The rows are grouped in 4 different ways at once. Each group adds its own fixed numbers to the row, and there is some noise. The rows also spread widely along 14 directions, which tell nothing about the answers.
In the rows, 128 means zero.
Some rows, each with its group in each grouping after it:
[126 198  89 110 137 108 128 114 126 138 154  92 134 109 126 175 115 164
  93 163 121 157 152 157 123 122]
q169 q160 (4) X
[124 134 139 137 159 127 141 139 124 168  89 103 129 134  80 133  69 214
  85 153 129 106 135 146 137 145]
q150 q913 (1) X
[123 116 128 117 145 128 146 118 131 116 144 132 145 120 129 148 122 140
 118 141 144 122 126 130 131 110]
q169 q160 (4) N
[119 127  95 133 135 143 172 132 138 138 120 129 140 145  88 124 107 151
 121 127 176  98 165 145 147 120]
q144 q913 (1) J
[147 115  86 164 130  99 102  90 152 141  88 104 111 146 133 124  93 122
 128 171 134 122 152 167 129  99]
q144 q993 (3) D
[116 164 139 119 161 151 119 185  91 118 131  86 133 140  94 109 109 109
 108 153 139 168 100  41 135 132]
q334 q993 (3) J
[117 168 125 144 141 120  94 144 142 158  86  86 125 117 102 114  94 157
 111 141 132 144 170 113 152 123]
q150 q160 (0) D
[144 164  97 178 136 149 175 134 166 123 136  88 165  72 110 142 121 177
 105 144 120  80  83 158 166 125]
q410 q913 (2) N
[119 175 120 125 152 137 134 151 115 131 147 112 142 120 104 129 123 160
 114 128 142 161 132 100 151 159]
q334 q993 (0) D
[151 136 104 127 124 125 129 140 151 107 136  77 141 143 119 149 100 166
 116 158 145  93 190 126 143  93]
q410 q160 (2) D
[111 141 120 110 148 143 155 109  96 153 130 114 134 139 128 129 107  83
  97 135 160 145 124 108 124 123]
q150 q913 (0) J
[135  76  88 118 188 114 160 122  91 124 110 174 145 166 115 164  94 169
 115 144 164 104 162 175  90 101]
q410 q993 (0) N
[124 136 112 137 168 134 132 134 121 124 129 128 130 115 116 108 130 123
 132 126 165 148 156 101 131 127]
q150 q913 (0) N
[138 115  99 133 120 132 163  68 156 151 104 131 132  99 142  94 120  84
 134 150 127  96  97 165 143  87]
q150 q993 (3) N
[123 118 123 149 122 112  92 169 165 161 130  94  83 157  94 151 125 143
 115 160 173 123 107 120 118 136]
q169 q993 (0) X
[117 170 116 100 133 142 131  93 118 159 116  85 139  95 122  83 108  96
 105 178 125 158 103  88 141 127]
q410 q160 (0) N
[139  95  85 137 104 117 172  55 122 144 104 112 127 160 129 119  87 102
 119 186 138  89 100 179 132 118]
q410 q913 (4) D
[101 153 185  90 119 141 118 148 124 143 139  78 147 138 125 163 121 118
 104 115 144 142 115  83 180 124]
q150 q913 (0) J
[138 118 142 106  99  93 142  87 172 168 145 152 101 121 146  97  93 190
 123 128 126 146 170 129 178 144]
q169 q160 (0) N
[119 152  99 141  68 119 146 123 191 157 175 110  82 151 122 114 120 137
 125 121 183 135 165 128 184 147]
q144 q913 (2) X
[134 203  43 200 152 101 119 147 183 104 155 132 115  60 131 162 158 153
 140 126 115 161 149 175 150  94]
q410 q160 (2) X
[119  73 132 168 173 118 124 117 121 154  81 145 121 142 119 142  81 121
  92 154 134 124  92 152  98 105]
q169 q913 (3) D
[131 120 173  65 168 106 106 136 120 142 153 133 113 142 119 161  95 200
  98 162 105 143 112 108 115 135]
q334 q160 (1) J
[133 112 130 157 131 125 110 104 127 136 101  89 117 133 117  97 104 109
 114 181 131 131 101 106 123 128]
q169 q913 (2) D
[135 160 104 132 158 123  98  97 112 140 112  86 133 115 117 105 116 119
 112 177 132 173 130 108 113 148]
q169 q993 (3) D
[147 132 155  84 136 111 119 100 119 112 130 115 153 111 148 115 116 140
 145 154  88 143 146 103 155  83]
q334 q913 (0) J
[134  60 166  97 200 115 133  74 107 135 122 200 131 108 170 129  94 146
  96 136 105 162 126 136  85  92]
q169 q993 (2) N
[107 144 133 124 135 138 136 146 118 126 130 119 120 130  96 101 130 124
 136 141 154 149 119  96 147 145]
q150 q913 (4) X
[150 129 155  97 105 131 109 139 190 151 139  68  98 124 130 124 104 147
 113 147 136  95 139 104 146  95]
q150 q993 (4) J
[ 82 172 141  81 110 135 104 129 152 190 134 103  96 120  95 119 140 103
 110 150 157 149  67 109 140 157]
q150 q913 (4) J
[123 115 132 153 100 114 134  88 158 135 105 123 130 128 145 116 102 117
 144 114 132 139 174 139 187  88]
q169 q913 (4) X
[129 132 112 105 142 101 158  74  77 139  93 148 134 105 139  80  87 106
 121 207  65 154  79 139 120  87]
q144 q160 (0) N
[121 140 145 132 150 139 148 170 136 102 130 134 167  96 108 138 135 151
 132 115 122 131 121 112 160  98]
q169 q993 (3) D
[104 114 151 120 120 134 142 126 123 178  79 116 125 163 111 114  41 149
  85 129 130 125 145 120 158 114]
q334 q993 (4) D
[141 157  74 179 127 118 114 135 188 124 145  92 114 104 115 150 149 145
 130 147 149 106 124 163 141 116]
q144 q913 (2) J
[110 163  62 170 113 145 167 136 128 146  95  93 149 125  87 112 115 103
 122 147 170 103 137 137 154 111]
q169 q160 (0) N

New rows. What belongs after each?
[142 145 154  63 134 131 116 122  93 143 113  65 137 156 111 105  92 152
 110 176 130 127 163  79 130 127]
q150 q993 (0) J
[ 73 198  71 173 161 165 131 171 131 152 107 113 136  98  69 130 147  99
 109 121 178 158  81 132 133 154]
q144 q993 (4) J
[129 146 140  74 140 122 136 110 127 169 130 122 144 120 110 127  92 190
 101 153 124 127 146 133 133 138]
q334 q913 (0) D
[119 106  57 199 155 115 147 111 142 159  81 157 102 140 107 111  99 124
 127 131 178 111 153 173 122 121]
q150 q160 (0) N
[131 153 126 170 156 154 101 149 142 135  98  46 147 130  98 136  84 175
  84 142 153 117 162  94 151 144]
q410 q160 (2) J
[124 126 122 115 144 131 169  92 100 126 154 133 148 117 145 135 128  89
 110 147 142 148  94 118 126 119]
q169 q913 (0) N
[114  97 152 134 132 131  92 168 160 139 106  84 124 153 113 172 111  95
 109 148 161  95 108 106 124  66]
q169 q160 (3) J
[124 157  81 175 135 126 105 118 157 132  97 103 129 104 116 100 130 101
 151 135 142 140 153 116 159 106]
q334 q160 (0) J
[157 145  74 181 146 121 163 126 112 111 147 107 113 130 123 108 115 128
 118 159 140 147 123 114 124 147]
q169 q993 (0) J
[136 118 154 156 141 131 105 142 154 123 149  80 115 149 114 138 118 164
 117 126 172 134 142  92 164 173]
q150 q913 (3) X
[131 135 112 154 153 103  77  71 135 121 112 102 141 131 165 161 115 123
 129 123 137 171 192 136 164 117]
q410 q160 (0) J
[117 171 168  94 142 135 143 192 113 121 172 109 136  90  96 139 151 160
 110 167  98 157  32  79 134 140]
q169 q993 (0) X
[104 138 117 165 161 132 160 102  88 158 109 140 130 118 119 113  96 103
  85 152 121 173  51 124 130 161]
q169 q913 (3) J
[161 140 109 136 165 132 113  76 119 106 145  86 141 110 147 120 143 124
 134 155 141 145 140 114 126 155]
q150 q993 (0) J
[130 122 138 131  89 113 167  98 136 143 130 135 122 146 129 103  91 171
 118 135 122 132 139 132 184 150]
q169 q993 (2) D
[131 199 113 122 102 113 130 130 157 117 204  84 118 122 136 155 151 156
 130 123 153 159 151 108 189 175]
q150 q160 (0) D
[167 111 103 153 135 150 142 146 158  91 177  55 147 160 118 170 129 160
 119 139 202  75 163 112 140 147]
q410 q993 (0) D
[126 149 113 129 121 108 125 132 149 149 105 128 117 115 116  89  91 141
 132 151 108 144 140 114 165  97]
q334 q160 (3) N
[134 186  68 182 133 110  93 177 149  93 145  86 111 122  89 130 159 147
 163 158 147 149 150 116 148 130]
q334 q913 (2) X
[132  83 155 142 136 128 133 125 141 117  77 135 148 124 127 103  91 143
 134 134 111  99 164 113 155  62]
q169 q160 (2) J
[127 110 180  94 173 129 134 109 128 142 134 159 143  87 141 112 109 168
 106 125 107 160 127  92 131 127]
q169 q160 (0) J
[134 131 124 140 103 113 183 120 122 106 136 116 137 127 139 136  99 114
 126 155  93 121 112 130 169  65]
q169 q160 (1) X
[127 197  93 163 154 131 137 161 140 124 158 116 120  83 102 109 136 159
 124 135 124 170 104  95 155 165]
q334 q160 (0) J
[106 179  77  83  99  86 115 158 150 158 129 136  94 138  95 129 124 126
 141 177 128 148 138 145 136  86]
q410 q160 (3) D
[116 144 115 182 162 121 101 137 158 155 118 114 107 119 132 178  97 146
  87 111 133 153 102 152 139 131]
q334 q993 (4) J
[117 158 120 136 134 100 107 203 176 143 145 136  75 123  93 157 135 188
 128 126 134 136 111 140 144 130]
q150 q993 (4) J
[123 176  98 146 138 115  51 117 169 154 123  38 118 129 141 190 106 107
  88 155 159 153 158 138 136 102]
q144 q160 (3) N
[143  90 160 148 121  92 139 108 128 134 127 131  87 146 166 126  84 107
 115 145  94 142  90 118 156  92]
q150 q913 (0) J
[ 88 155 121 145 154 139  94 183 155 171 134 128  94 131  76 125 143 149
 118 110 186 168  99  91 142 186]
q334 q993 (0) J
[100 163  77 176 115 118 151 131 139 132 115 141 115 108 110 100 124 112
 137 140 131 149 106 140 171 120]
q144 q160 (2) N
[ 99 120 161 103 149 107  84 116 149 177 124 134 100 126 142 173  96 139
  78 151 118 161  95 138 117 106]
q410 q160 (2) X
[130 106 167 105 165 147 174  84 129 141 147 139 143  93 151 140 101 125
  85 132 104 117  67 123 129 111]
q150 q160 (1) J
[144 111  98  87 152 120 124 108 126 128 131 138 129 148 116 114 131 144
 150 150 165 120 182 126 110 114]
q334 q993 (0) J
[105 157 143  79 122 121 123 142  93 140 114  88 146 174 106 151  89 130
 104 155 143 146 158 110 155 108]
q144 q913 (3) J
[129 132  36 160 160 108 129  83 137 148 114 147 102 113 118 107 134  96
 135 180 158 139 112 166  93 127]
q410 q160 (0) N
[ 93 157 102 127 158 167 148  97  65 120  79 103 200 120  78  95 144 100
 140 157 162 132 113 117 146 161]
q144 q913 (0) J
[129 165 115  95 132 127 151 150 146 143 206 126  93 102 119 111 141 132
 112 168 135 155  59  78 122 154]
q334 q160 (0) N
[137 137 118  86  92 117 115  96 131 171  83  68 129 155 109 102  92 131
 123 179 142 102 173 124 140 100]
q169 q993 (0) J
[ 98 139 103 173 191 168 161 179  97 111 139 126 168 137  85 164 125 132
 103  98 197 133 129 108 128 152]
q334 q913 (0) D
[136 162 116 123 168 152 150 156 141 115 180  98 138  92 102 147 146 166
 106 143 159 116  97 115 119 157]
q150 q913 (4) N
[131 113 130  88 194 127 119 111 111 134 143 139 131 132 136 159  85 148
  84 151 136 148 153 123  73 107]
q334 q160 (4) D
[144 142  62 144 131 105 100  91 143 117 133  86 101 142 131 114 128  85
 148 172 166 152 181 128 129 100]
q144 q913 (1) N
[115 201  87  93 125 113 129 107 123 139 178 108 115 121 121 140 152 116
 123 163 151 172 125 128 132 159]
q150 q160 (3) X
[128 134 158 110 131 126 160 184 112  86 171  98 130 145 113 173 121 138
 117 157 115 110  76  91 151 103]
q150 q160 (1) D
[124 215  66 167 127 111 124 196 170 157 151 106  66 101  80 105 136 155
 123 151 139 166 109 121 141 149]
q150 q993 (3) X
[132 130 109 111 147 117 131 181 151 124 141 124 122 129  91 154 123 179
 123 152 154 104 151 136 111  92]
q169 q913 (4) N
[156 144  53 155 135 114 154  86 117  90 164 102 129 125 137 135 152  93
 144 192 141 122  94 150 115 130]
q144 q160 (0) J
[153  98 108 198 157 155 162 148 199 124 141 137 102  82 134  81 116  98
 122 116 145 116  99 101 132  86]
q144 q993 (3) J
[ 97 151  70 157 125 112 147 167 143 151 109 145 107 150  72 130 110 170
 131 129 172 129 146 160 162 141]
q410 q913 (4) N
[139 185 100 114 101 126 139 169 171 128 174  77 113 118  90 126 145 171
 134 150 156 124 143 103 166 140]
q169 q993 (1) N
[174 101 102 130 136 101 140  79 139 163 105 115 102 163 126  98  55 206
 105 167 141 103 198 160 123 150]
q150 q993 (3) D
[129 135  30 160 142  96 160  94 115 169  74 174  92 133  89  49  98 144
 150 166 156 133 180 175 116 132]
q150 q913 (0) N
[128 164  55 181 112 129 172 127 172 142 161 126 108 124 103  99 125 150
 132 116 187 140 149 132 188 177]
q410 q913 (3) N
[133 125 113 164 121  80  73 150 169 131  84 111 102 126 114 126 120 150
 157 157 120 131 159 138 155  77]
q169 q160 (0) N
[144 108 130 138 183 123  72  80 121 119  92  98 158 126 136 140 113 130
 129 153 134 138 154 128 121 116]
q334 q913 (3) J
[129 185  83 148 128 123 154 129 121 128 148  85 135 120 134 150 100 126
  96 147 132 151 133 123 161 116]
q410 q160 (0) N
[113 147 107 137 164 113 107 111  86 136  96 131 109 143 108  97 107 134
 126 157 137 185 143 118 122 166]
q150 q993 (4) D
[111 180 123 104 144 121  70 156 176 177 145  85 108 138  97 173 114 200
  99 113 180 153 189 119 154 158]
q334 q993 (1) N
[131 101 125 143 166 129  92 101 136 118 100 114 142 131 112 130 126 159
 135 147 160 123 161 128 122 147]
q169 q160 (4) J
[111 144 134 156 135 141  77 146 179 148 126  73 122 103 109 147 144 105
 109 141 162 129 104 108 130 119]
q169 q913 (2) D
[118 166 120  85 122 106 101 132 105 138 144 102 110 135 113 119 142 110
 137 186 119 169  73  93 134 139]
q334 q993 (0) N
[140 102 111 100 156 120 112  86 140 133  87 140 156 112 122 112 123 158
 141 155 139 103 191 158 108  81]
q169 q993 (2) N
[102 151 149 105  70 115 105 200 175 169 121  63 102 172  81 165  96 168
 100 154 159  91 154 110 161  92]
q169 q160 (2) X
[146 150 103 178 175 126 119 153 164 127 196 110  89 100 124 148 142 159
  98 138 165 160 102  98 106 183]
q169 q160 (0) J
[137 130 122  99 126 149 185 151 147 135 145 127 144 118  89 117 117 188
 115 139 150  83 134 128 136 125]
q169 q993 (4) J
[133 196  69  74 108 133 156 104 152 159 133  99 144 108 110 104  97 158
 110 156 146 117 227 138 138  92]
q410 q160 (2) D
[155 122  68 142 138 109 100 139 176 132 113 102  99 154  98 135 117 177
 144 152 186  86 219 166 107 112]
q150 q993 (4) D
[134 114 124 155 180 121  96 153  96  81 118 116 116 136 124 128 144  96
 144 163 127 149  97  94 105 106]
q150 q993 (2) J
[128 169 137  92 124 118 116 180 125  86 164  98 137 118 102 127 149 159
 151 173 110 135 106  76 154 112]
q334 q160 (2) N
[135 141 191 101 145 130  69 158 145 114 136  54 139 127 137 167 119 162
 108 138 125 130 144  79 155 103]
q150 q993 (2) N
[117 127  90 146 117 133 136 130 129 104 140 118 115 124 110  89 176  35
 172 172 165 137  71  82 129 115]
q169 q160 (0) J
[114 104 151  90 134 141 170 102 116 163  92 151 153 138 117 111  62 166
  97 125 122 112 144 139 150 109]
q334 q993 (4) D
[135 179  68 131 110  94 132 149 163 126 153 109 129 133 116 185 133 181
 134 135 145 118 177 190 157 106]
q144 q993 (0) D
[135 123 139 108 140  92  93 114 128 146 126 130  92 138 143  97  93 129
 129 154 119 182 155  89 139 107]
q334 q913 (0) N
[128 128 133 110 121 153 125 111 157 158 106  83 135 107 112 100 111 109
 112 160 143 110 120 110 126 105]
q169 q993 (4) D
[144 218  82 135 144 111 167 183 108  94 179 111 125  82 116 138 145 143
 125 165  86 157  85 124 136 110]
q150 q993 (0) D
[107 164 103 181 125 109 109 133 125 126 117 100 120 147 106 134 109 173
 119 141 143 160 136 131 183 180]
q144 q160 (2) N
[128 112 146 125 164 118 147 141 120 112 104 150 165 106 125 143 101 164
 122 129 104 122 159 135 135  64]
q169 q160 (0) D
[149 162  37 167 120 127 135  67 164 144 142  87 111 107 149 106 129  70
 126 155 169 142 157 151 125 115]
q144 q993 (0) D
[167 119 105 140 164 103  98 110 124  88 144  93 135 131 123 137 136 174
 147 177 147 132 183 119 111 136]
q169 q160 (0) X
[133 156  34 192 120 117 134  95 141 135  75 115 125 121 115  79 128  83
 163 137 160 138 195 150 149  94]
q169 q993 (0) J
[ 86 182 120  87 133 133 138 142 101 138 144 140 143 120 110 138 138 113
 112 126 145 182 134 109 135 122]
q169 q993 (2) D
[122 176  83 138 144 117  79 143 134 109 129  76 142 158 113 181 130 149
 130 122 182 150 233 132 155 119]
q410 q913 (2) J
[120 149 151 107 143 154 104 114 142 145 146  58 142 131 118 155 114 141
  89 132 176 128 147 102 139 161]
q150 q913 (4) D
[111 109 136 135 132 129 158 118 156 156 121 149 122 115 137 142 102 106
 108 108 132 133 125 139 149  66]
q169 q993 (1) X
[108 159  91 150 110 166 135 102 154 158  77  64 161 114  98 106 111  92
 117 129 174 105 168 134 158 107]
q169 q993 (4) D
[115 106 173  99 146 140 117 138  85  95 126 116 151 133 123 106 140  71
 150 163 115 155  62  54 139 108]
q334 q993 (0) D
